The rows of each matrix lie in a flat space through zero, up to rounding. After each matrix: how many dimensions does the smallest such space have?

[[ 38 -26   9  -1   6  11  41 -20   1  20   0 -12  27  -6 -14  -5   3  35
    4  -8]
 [-26  37 -14  -1   2   3 -14  42   4  60 -32  -7  -7  26  10  32  -4  20
    9  -4]
 [  9 -14 -11  -9  14  33  13  25   0  25   0   9  34 -15   3 -15   1  -5
    4   3]
 [ -1  -1  -9 -12  -4  11   4  18   1  19  -6  -4  28 -12   0  -8  -4  -6
   -2  -7]
 [  6   2  14  -4 -32 -42   8 -38   3 -18  -4 -32  -2   1 -17   8  -6  17
  -11 -24]
 [ 11   3  33  11 -42 -75  12 -79   4 -44  -2 -47 -39  21 -28  29  -4  45
  -14 -27]
 [ 41 -14  13   4   8  12  26 -27  -2   8   5   2  16 -10  -4 -17   4   9
   11  -1]
 [-20  42  25  18 -38 -79 -27 -55   3 -36 -13 -32 -72  39  -8  43  -6  23
   -6 -17]
 [  1   4   0   1   3   4  -2   3  -1   5  -2   4   0   0   3  -2   0  -4
    4   2]
 [ 20  60  25  19 -18 -44   8 -36   5  77 -52 -40 -37  54  -3  55  -4  74
   25 -26]
 [  0 -32   0  -6  -4  -2   5 -13  -2 -52  26   4   9 -21  -9 -20   1 -19
  -16   3]
 [-12  -7   9  -4 -32 -47   2 -32   4 -40   4 -32 -13   5 -20  16  -6  18
  -21 -20]
 [ 27  -7  34  28  -2 -39  16 -72   0 -37   9 -13 -54  28 -15  23   7  44
    3   2]
 [ -6  26 -15 -12   1  21 -10  39   0  54 -21   5  28  -6  14  -7  -5 -17
   12  -5]
 [-14  10   3   0 -17 -28  -4  -8   3  -3  -9 -20 -15  14  -8  22  -4  19
   -8 -12]
 [ -5  32 -15  -8   8  29 -17  43  -2  55 -20  16  23  -7  22 -13  -3 -28
   18   2]
 [  3  -4   1  -4  -6  -4   4  -6   0  -4   1  -6   7  -5  -4  -3  -1   0
   -3  -5]
 [ 35  20  -5  -6  17  45   9  23  -4  74 -19  18  44 -17  19 -28   0 -17
   30   0]
 [  4   9   4  -2 -11 -14  11  -6   4  25 -16 -21   3  12  -8  18  -3  30
    0 -15]
 [ -8  -4   3  -7 -24 -27  -1 -17   2 -26   3 -20   2  -5 -12   2  -5   0
  -15 -15]]
 -> 5

[[  6  -4   6  22 -29  -7  -2  18   5  -3   1  -2   9   1  14  12   3  -6
  -12   2]
 [ -4  30 -17  14  10  10  23  -5  28  -6  -8   3  -3   5  26 -19  -6 -15
   17 -35]
 [  6 -17  42   7  16 -28  12  -6 -48  24   2  -9   5 -24  -8  15  11 -20
  -24 -20]
 [ 22  14   7  75 -23  -1 -46 -41  18 -16  -7   1  -6 -16 -16  10 -18 -46
    9 -23]
 [-29  10  16 -23  59  -6  18  33 -11   9 -15  16  -2  -1  -8   8  28  33
   49   7]
 [ -7  10 -28  -1  -6  39  39  20  34  11 -31   5 -23 -16 -10 -10  11  12
   21   3]
 [ -2  23  12 -46  18  39  -2  -2 -32   5  -3  -4 -31   2 -16 -40  -2   5
  -40  -5]
 [ 18  -5  -6 -41  33  20  -2  38  -1  -3  -4  -6   3 -46  17 -16 -16 -19
  -24  16]
 [  5  28 -48  18 -11  34 -32  -1  18 -22 -42   0   5   2 -15 -34  -8 -18
  -13  15]
 [ -3  -6  24 -16   9  11   5  -3 -22   2  -4   3 -13 -24 -35  -2  -4  11
   27  11]
 [  1  -8   2  -7 -15 -31  -3  -4 -42  -4   9  -9  19  10  19   8  18  -2
  -23  -6]
 [ -2   3  -9   1  16   5  -4  -6   0   3  -9   4 -31 -10 -20  16  22   0
   -2  11]
 [  9  -3   5  -6  -2 -23 -31   3   5 -13  19 -31   1 -17 -14  14 -10  -5
   -8   9]
 [  1   5 -24 -16  -1 -16   2 -46   2 -24  10 -10 -17  18 -28 -25  -5  -7
  -15  -2]
 [ 14  26  -8 -16  -8 -10 -16  17 -15 -35  19 -20 -14 -28  41   7  15 -14
   -3 -22]
 [ 12 -19  15  10   8 -10 -40 -16 -34  -2   8  16  14 -25   7  23   8   3
   30  -9]
 [  3  -6  11 -18  28  11  -2 -16  -8  -4  18  22 -10  -5  15   8 -14  -9
   18  11]
 [ -6 -15 -20 -46  33  12   5 -19 -18  11  -2   0  -5  -7 -14   3  -9   4
    6  37]
 [-12  17 -24   9  49  21 -40 -24 -13  27 -23  -2  -8 -15  -3  30  18   6
   40  -5]
 [  2 -35 -20 -23   7   3  -5  16  15  11  -6  11   9  -2 -22  -9  11  37
   -5  21]]
 -> 14

[[-32 -32 -21  28 -14  25  48   8 -11  10  38   7 -14 -20 -13   3  -3  17
  -14  35]
 [-32 -17  -8   7   4  28   9   0 -11 -24   7   8   9  -7   6  28   3  -9
    5  21]
 [-21  -8  -3  -9   9  -8  -1 -10  -6   4 -17  10  -2 -21 -27 -14   6  -1
   -6  29]
 [ 28   7  -9  -4 -10 -12  -9   0  -6  -2  27  -4  15  19  -9   3 -17  10
   -1 -30]
 [-14   4   9 -10  15   1 -21 -17  -7   4  14  17 -16  15 -14 -23 -12 -12
  -13  15]
 [ 25  28  -8 -12   1   1 -21  -1 -29   2 -14  -2   0  17  -1  -2 -14 -12
    9 -20]
 [ 48   9  -1  -9 -21 -21  23  11  -2  24  -2 -14  -7 -12 -20  -8  -1  23
   10 -34]
 [  8   0 -10   0 -17  -1  11  29  -8   2  14 -20   1 -26  -1   8  -9  -2
   -2 -22]
 [-11 -11  -6  -6  -7 -29  -2  -8  28  19 -14   2  22 -20   3  -8   3  29
  -13  13]
 [ 10 -24   4  -2   4   2  24   2  19  -6 -16  -3  12  -2  21   7   0  -7
   15  -7]
 [ 38   7 -17  27  14 -14  -2  14 -14 -16 -13  -7   3  16 -13  13  -4 -10
   -4  -9]
 [  7   8  10  -4  17  -2 -14 -20   2  -3  -7  22  -8  18  -4  10  -7   0
   -3  14]
 [-14   9  -2  15 -16   0  -7   1  22  12   3  -8  11   7  38   2  11  23
   -6   1]
 [-20  -7 -21  19  15  17 -12 -26 -20  -2  16  18   7  52   5 -24  -8  -3
  -11  25]
 [-13   6 -27  -9 -14  -1 -20  -1   3  21 -13  -4  38   5  58  13 -18  24
   -8 -11]
 [  3  28 -14   3 -23  -2  -8   8  -8   7  13  10   2 -24  13  42 -37  13
  -11  13]
 [ -3   3   6 -17 -12 -14  -1  -9   3   0  -4  -7  11  -8 -18 -37   2 -12
   14   0]
 [ 17  -9  -1  10 -12 -12  23  -2  29  -7 -10   0  23  -3  24  13 -12   0
   15   5]
 [-14   5  -6  -1 -13   9  10  -2 -13  15  -4  -3  -6 -11  -8 -11  14  15
    4   9]
 [ 35  21  29 -30  15 -20 -34 -22  13  -7  -9  14   1  25 -11  13   0   5
    9 -25]]
 -> 12

[[  2  -1   2  -1   9  -1  -3   5   0   1  -5   3  -5   4   2  -3  -4  -5
   -2   0]
 [ -1  -4   6   6   6   8  -2  -6  -4   7  -4   6   3  -6  10   6   3   3
    5  -3]
 [  2   6 -11  -4 -18  -2   8   0   5  -6   9 -13   6   2 -12   0  -4   5
    1   4]
 [ -1   6  -4   0   5  13  -1   9 -13  -5   3   5   8   4   0   4   3  -7
   -5   6]
 [  9   6 -18   5 -26   7  18  -8  13  -3  13 -21  21  -4  -9  15 -13  21
   14  -2]
 [ -1   8  -2  13   7 -57  -8  17  17 -21   9   8 -27  11  -8 -13  -4  -9
  -28 -17]
 [ -3  -2   8  -1  18  -8 -10   9  -5  -1  -7  12 -14   5   4  -9   3 -14
  -11   0]
 [  5  -6   0   9  -8  17   9 -17   4  12  -1  -6  16 -12  10  17  -4  20
   21  -5]
 [  0  -4   5 -13  13  17  -5   4  -9   7 -11   4  -3   4   3  -7   0 -12
    2  10]
 [  1   7  -6  -5  -3 -21  -1  12   7 -12   5  -3 -11  10 -12 -11  -4  -8
  -14   1]
 [ -5  -4   9   3  13   9  -7  -1 -11   5  -6  12  -1  -3  11   2   9  -5
   -1   0]
 [  3   6 -13   5 -21   8  12  -6   4  -3  12 -14  18  -4  -7  12  -4  15
    9   0]
 [ -5   3   6   8  21 -27 -14  16  -3 -11  -1  18 -19   8   3  -9   5 -17
  -23  -8]
 [  4  -6   2   4  -4  11   5 -12   4  10  -3  -4   8  -8   7   9  -3  13
   15  -3]
 [  2  10 -12   0  -9  -8   4  10   3 -12  11  -7   3   7 -12  -1  -5  -2
   -8   2]
 [ -3   6   0   4  15 -13  -9  17  -7 -11   2  12  -9   9  -1  -5   3 -15
  -18  -1]
 [ -4   3  -4   3 -13  -4   3  -4   0  -4   9  -4   5  -3  -5   3   6   5
   -1  -1]
 [ -5   3   5  -7  21  -9 -14  20 -12  -8  -5  15 -17  13  -2 -15   5 -25
  -21   5]
 [ -2   5   1  -5  14 -28 -11  21   2 -14  -1   9 -23  15  -8 -18  -1 -21
  -24   0]
 [  0  -3   4   6  -2 -17   0  -5  10   1   0   0  -8  -3   2  -1  -1   5
    0  -9]]
 -> 5

[[ -4 -18  -9  -6   2   6   3   6 -10 -23  -2 -10   6 -17   8  -6 -10 -14
  -17  -8]
 [-18 -70 -22 -23 -12   6  -2  17 -25 -11   9  12  20 -13  10   2   3  -5
  -34  -3]
 [ -9 -22  -2 -15 -13   2  -6  -6  18  18   6  12  -2   4  -2  -1   4  12
    2  11]
 [ -6 -23 -15 -37 -20  15  20  14 -22  13  -3   6   9 -22   1  -2 -10   9
  -11 -30]
 [  2 -12 -13 -20 -27   8  13   9 -24  14   2  -7  -5  -1   0 -13  -4  15
    4 -28]
 [  6   6   2  15   8 -20  -8 -13  24 -23  -6 -11  -7  14   9  -7   3 -16
    5  15]
 [  3  -2  -6  20  13  -8 -14  -6  10 -25   4  -7  -2   0   8  -2   7  -7
  -14  17]
 [  6  17  -6  14   9 -13  -6  -6  10  -9  -1  -2  -7   1   4   2  11   5
   -7   8]
 [-10 -25  18 -22 -24  24  10  10 -18  29   4   3   7  13 -13  -7 -18  -3
   28 -14]
 [-23 -11  18  13  14 -23 -25  -9  29 -17  -5   5  -6  14   0   5   1 -23
    8  36]
 [ -2   9   6  -3   2  -6   4  -1   4  -5  -9  -4  -2   0   0  -1  -7 -10
    7  -4]
 [-10  12  12   6  -7 -11  -7  -2   3   5  -4  -8 -17  15  -6  -7  -3  -1
   24   1]
 [  6  20  -2   9  -5  -7  -2  -7   7  -6  -2 -17 -17   4   3 -13  -2   4
   11  -5]
 [-17 -13   4 -22  -1  14   0   1  13  14   0  15   4 -21  -5   7  -9   4
   -6   4]
 [  8  10  -2   1   0   9   8   4 -13   0   0  -6   3  -5  -1  -2  -4   2
   -1 -12]
 [ -6   2  -1  -2 -13  -7  -2   2  -7   5  -1  -7 -13   7  -2  -7   0   7
   11  -8]
 [-10   3   4 -10  -4   3   7  11 -18   1  -7  -3  -2  -9  -4   0 -11  -4
    5 -16]
 [-14  -5  12   9  15 -16  -7   5  -3 -23 -10  -1   4   4   2   7  -4 -28
    1  10]
 [-17 -34   2 -11   4   5 -14  -7  28   8   7  24  11  -6  -1  11   5   1
  -14  29]
 [ -8  -3  11 -30 -28  15  17   8 -14  36  -4   1  -5   4 -12  -8 -16  10
   29 -27]]
 -> 8

[[  0   2   3  -1   4   0  -2  -3   3   1  -3   6   5  -7   5  -2  -5   2
    5  -1]
 [  2   9  16  -1   8  -7  -3   1  11 -15  -6   3   3 -11  13 -11   6  -4
   13  -4]
 [  3  16  25  -2  15 -10  -6  -1  19 -21 -12  10   9 -23  24 -19   3  -3
   24  -7]
 [ -1  -1  -2  -1   3   3  -2  -5   0   8  -2   9   5  -6   2   2 -10   4
    2   0]
 [  4   8  15   3   0 -13   3  13   8 -28   0 -18 -10   6   4 -11  26 -12
    5  -2]
 [  0  -7 -10   3 -13   0   7  10 -10  -2   9 -20 -14  22 -16   8  15  -6
  -16   4]
 [ -2  -3  -6  -2   3   7  -3  -9  -3  15  -2  13   8  -8   1   5 -17   8
    1   0]
 [ -3   1  -1  -5  13  10  -9 -20   4  23  -9  34  22 -28  14   1 -35  15
   13  -2]
 [  3  11  19   0   8 -10  -3   4  13 -21  -6   0   2 -10  15 -14  10  -6
   15  -4]
 [  1 -15 -21   8 -28  -2  15  23 -21  -6  20 -46 -32  50 -36  16  35 -14
  -36   8]
 [ -3  -6 -12  -2   0   9  -2  -9  -6  20   1  12   7  -3  -4   9 -18   9
   -4   2]
 [  6   3  10   9 -18 -20  13  34   0 -46  12 -54 -34  40 -15  -7  60 -27
  -15   2]
 [  5   3   9   5 -10 -14   8  22   2 -32   7 -34 -22  24  -8  -7  40 -18
   -7   1]
 [ -7 -11 -23  -6   6  22  -8 -28 -10  50  -3  40  24 -20  -1  17 -52  24
   -1   2]
 [  5  13  24   2   4 -16   1  14  15 -36  -4 -15  -8  -1  12 -18  28 -14
   12  -4]
 [ -2 -11 -19   2 -11   8   5   1 -14  16   9  -7  -7  17 -18  14  -2   2
  -18   5]
 [ -5   6   3 -10  26  15 -17 -35  10  35 -18  60  40 -52  28  -2 -60  25
   28  -5]
 [  2  -4  -3   4 -12  -6   8  15  -6 -14   9 -27 -18  24 -14   2  25 -11
  -14   3]
 [  5  13  24   2   5 -16   1  13  15 -36  -4 -15  -7  -1  12 -18  28 -14
   13  -4]
 [ -1  -4  -7   0  -2   4   0  -2  -4   8   2   2   1   2  -4   5  -5   3
   -4   1]]
 -> 2

[[-18  -8 -10 -24 -10 -23   5  31   7 -21 -13  -9 -18  -6 -15  13 -31 -16
   -2  13]
 [ -8 -56 -22  39   3 -19  21  50 -30  46  17  -5  -5  14 -43  11  27   9
  -23 -34]
 [-10 -22 -11   3  -3 -16   9  29  -7   7   1  -6  -9   2 -20   9  -3  -3
   -8  -6]
 [-24  39   3 -80 -20 -22 -11   9  42 -81 -38 -12 -26 -25  14  12 -81 -36
   17  55]
 [-10   3  -3 -20  -6 -11   0  13   8 -19 -10  -5 -10  -6  -3   6 -22 -11
    2  12]
 [-23 -19 -16 -22 -11 -30  10  47   3 -17 -12 -12 -22  -5 -26  17 -32 -17
   -7   9]
 [  5  21   9 -11   0  10  -8 -23  10 -13  -4   3   4  -4  17  -6  -5  -1
    8  10]
 [ 31  50  29   9  13  47 -23 -81  10   0   7  18  29   0  51 -26  27  17
   19   4]
 [  7 -30  -7  42   8   3  10  10 -24  44  20   3   9  13 -17  -2  39  16
  -13 -31]
 [-21  46   7 -81 -19 -17 -13   0  44 -83 -39 -10 -24 -25  20   9 -80 -35
   20  57]
 [-13  17   1 -38 -10 -12  -4   7  20 -39 -19  -6 -14 -12   5   6 -39 -18
    8  26]
 [ -9  -5  -6 -12  -5 -12   3  18   3 -10  -6  -5  -9  -3  -9   7 -16  -8
   -2   6]
 [-18  -5  -9 -26 -10 -22   4  29   9 -24 -14  -9 -17  -7 -13  12 -33 -16
   -1  15]
 [ -6  14   2 -25  -6  -5  -4   0  13 -25 -12  -3  -7  -8   6   3 -24 -11
    6  17]
 [-15 -43 -20  14  -3 -26  17  51 -17  20   5  -9 -13   6 -37  15   2  -2
  -17 -16]
 [ 13  11   9  12   6  17  -6 -26  -2   9   6   7  12   3  15 -10  18   9
    4  -5]
 [-31  27  -3 -81 -22 -32  -5  27  39 -80 -39 -16 -33 -24   2  18 -86 -39
   13  54]
 [-16   9  -3 -36 -11 -17  -1  17  16 -35 -18  -8 -16 -11  -2   9 -39 -18
    4  23]
 [ -2 -23  -8  17   2  -7   8  19 -13  20   8  -2  -1   6 -17   4  13   4
   -9 -15]
 [ 13 -34  -6  55  12   9  10   4 -31  57  26   6  15  17 -16  -5  54  23
  -15 -40]]
 -> 2

[[-14   4  -5   5 -10  30 -20  -6   6  25  -2  -4 -15   7  13  15  -3  10
  -11 -25]
 [  4 -45 -63  -3   5  44  24  11  18 -11  15  22  35 -28 -29 -14   0  15
   -8 -24]
 [ -5 -63 -91  -5   3  74  34  16  24 -12  13  34  48 -34 -30 -16  -2  19
  -21 -51]
 [  5  -3  -5   6  -7  -1 -15   0   3  11   1  -1 -10  -2   0   4   3   3
    0  -4]
 [-10   5   3  -7   8  12  17  -3  -2 -10  -3   0  11   6   2  -1  -7   1
   -4  -3]
 [ 30  44  74  -1  12 -89  -7 -15 -20 -18   1 -32 -21  21  -5  -3   3 -11
   35  80]
 [-20  24  34 -15  17  -7  42 -14 -22 -36 -32 -10  16  40  19  -4 -22  -7
  -13  -1]
 [ -6  11  16   0  -3 -15 -14  13  -3  12   9   7  -9 -16  10   2  13 -20
   10  11]
 [  6  18  24   3  -2 -20 -22  -3   0  15  10 -10 -19  -1   2   7   7  -2
   15  23]
 [ 25 -11 -12  11 -10 -18 -36  12  15  26  34   5 -15 -37 -20   0  23  -1
   24  25]
 [ -2  15  13   1  -3   1 -32   9  10  34  34   1 -16 -29  -1  11  18  -7
   22  20]
 [ -4  22  34  -1   0 -32 -10   7 -10   5   1   0 -13  -4  15   2  10 -23
   11  21]
 [-15  35  48 -10  11 -21  16  -9 -19 -15 -16 -13  -2  27  21   3 -10 -13
    1  16]
 [  7 -28 -34  -2   6  21  40 -16  -1 -37 -29  -4  27  30 -14 -12 -25  26
  -25 -28]
 [ 13 -29 -30   0   2  -5  19  10   2 -20  -1  15  21 -14 -17 -16   3  -2
   -3  -4]
 [ 15 -14 -16   4  -1  -3  -4   2   7   0  11   2   3 -12 -16  -5   5   7
    6   7]
 [ -3   0  -2   3  -7   3 -22  13   7  23  18  10 -10 -25   3   5  16 -11
    9   2]
 [ 10  15  19   3   1 -11  -7 -20  -2  -1  -7 -23 -13  26  -2   7 -11  17
    2  13]
 [-11  -8 -21   0  -4  35 -13  10  15  24  22  11   1 -25  -3   6   9   2
    2 -14]
 [-25 -24 -51  -4  -3  80  -1  11  23  25  20  21  16 -28  -4   7   2  13
  -14 -47]]
 -> 5

[[ 22 -15   2  -2 -22   7 -19   3  11   3 -13   8  16  32  -8   1 -20 -19
   33   3]
 [-15  50   9  10  14  25  11  16 -10   7   3 -31  -2  -5   4   4   6  -9
   -7   2]
 [  2   9  30   7   1  -7   9  14  14  -5 -22  26   8 -17   5  11   5 -10
   10  -4]
 [ -2  10   7 -12 -30  -4   0  12   6   6 -31  20  28  -3  27 -11  -4   4
  -17   6]
 [-22  14   1 -30 -14   7  12  -8 -10 -10   1 -11 -12   1  -6   6  19 -11
   24  -1]
 [  7  25  -7  -4   7  39  26   8 -12  -1  -7   3  17  -7  16 -44 -23 -12
  -22 -33]
 [-19  11   9   0  12  26  24  18  -4  32   3  -3 -12 -20 -10 -11 -12 -16
  -11  19]
 [  3  16  14  12  -8   8  18  55  14  11 -34  19  12  18  -4  -9 -18  -3
    6  28]
 [ 11 -10  14   6 -10 -12  -4  14  38   1 -21   9   4  12   8  -6   5  -6
   37  24]
 [  3   7  -5   6 -10  -1  32  11   1  33  -2   6  -1   4   2 -30   4 -17
   -4  12]
 [-13   3 -22 -31   1  -7   3 -34 -21  -2  77  -3  -8  17   8 -14 -14 -22
    0 -19]
 [  8 -31  26  20 -11   3  -3  19   9   6  -3   0 -20   5  -6 -21  10 -10
   35   6]
 [ 16  -2   8  28 -12  17 -12  12   4  -1  -8 -20  32 -17  16   5  -9 -16
    1  -1]
 [ 32  -5 -17  -3   1  -7 -20  18  12   4  17   5 -17  -5   6  -2 -29  -2
  -12   2]
 [ -8   4   5  27  -6  16 -10  -4   8   2   8  -6  16   6  50  15 -11  28
  -20  -7]
 [  1   4  11 -11   6 -44 -11  -9  -6 -30 -14 -21   5  -2  15  62 -17  27
  -17  14]
 [-20   6   5  -4  19 -23 -12 -18   5   4 -14  10  -9 -29 -11 -17  42 -12
   -4   5]
 [-19  -9 -10   4 -11 -12 -16  -3  -6 -17 -22 -10 -16  -2  28  27 -12 -19
    9  15]
 [ 33  -7  10 -17  24 -22 -11   6  37  -4   0  35   1 -12 -20 -17  -4   9
    4  -2]
 [  3   2  -4   6  -1 -33  19  28  24  12 -19   6  -1   2  -7  14   5  15
   -2  48]]
 -> 17

[[ 16  -7  -9   0  -3  -3  -8  -6 -13  17   3   7  13  -3  28 -10   8   0
   -4  -4]
 [ -7 -10  -9   0  -3  -2 -10 -27   8  -8   5  -3   1  -4 -22   2  13  -6
    0  -8]
 [ -9  -9  -4  -3  -3  -9 -34  -7   1   8  -5   9  -6  13  -3   7 -11  -6
  -14 -19]
 [  0   0  -3   3   1 -17 -26  12 -20  26  -7  13   4  11  20   7  -4   2
  -24   0]
 [ -3  -3  -3   1  -4   0 -14  -6  10  15  -4  -3  -9   2 -11  -2  -1   5
   -1 -12]
 [ -3  -2  -9 -17   0   1 -14 -12  10  15  -2 -12  -5  -4 -24 -22   4  -5
  -17  -4]
 [ -8 -10 -34 -26 -14 -14 -64 -17   9  27   2  17 -20  15 -17   6 -23 -13
  -41  -7]
 [ -6 -27  -7  12  -6 -12 -17 -57   4  -8   0 -14   9  -2 -29  -6  33  -4
    4 -27]
 [-13   8   1 -20  10  10   9   4 -10  -8   4  -5  10  -5  19 -15  34   0
   -4  -1]
 [ 17  -8   8  26  15  15  27  -8  -8 -13  19   9  37 -28  22   6  10  -7
   18  -4]
 [  3   5  -5  -7  -4  -2   2   0   4  19  -7 -14  -8  -2 -14 -18   9   9
   -6   9]
 [  7  -3   9  13  -3 -12  17 -14  -5   9 -14 -25   4  -2 -14 -20  31  13
   12   2]
 [ 13   1  -6   4  -9  -5 -20   9  10  37  -8   4 -12   3  -4  -3 -18   6
   -3  -2]
 [ -3  -4  13  11   2  -4  15  -2  -5 -28  -2  -2   3   4  -4  10  -7  -5
   10   2]
 [ 28 -22  -3  20 -11 -24 -17 -29  19  22 -14 -14  -4  -4 -57 -15 -30 -15
    1   1]
 [-10   2   7   7  -2 -22   6  -6 -15   6 -18 -20  -3  10 -15  -8  33  15
   -5   9]
 [  8  13 -11  -4  -1   4 -23  33  34  10   9  31 -18  -7 -30  33 -64 -24
    2  19]
 [  0  -6  -6   2   5  -5 -13  -4   0  -7   9  13   6  -5 -15  15 -24 -20
  -18   8]
 [ -4   0 -14 -24  -1 -17 -41   4  -4  18  -6  12  -3  10   1  -5   2 -18
  -20  -2]
 [ -4  -8 -19   0 -12  -4  -7 -27  -1  -4   9   2  -2   2   1   9  19   8
   -2  -1]]
 -> 10
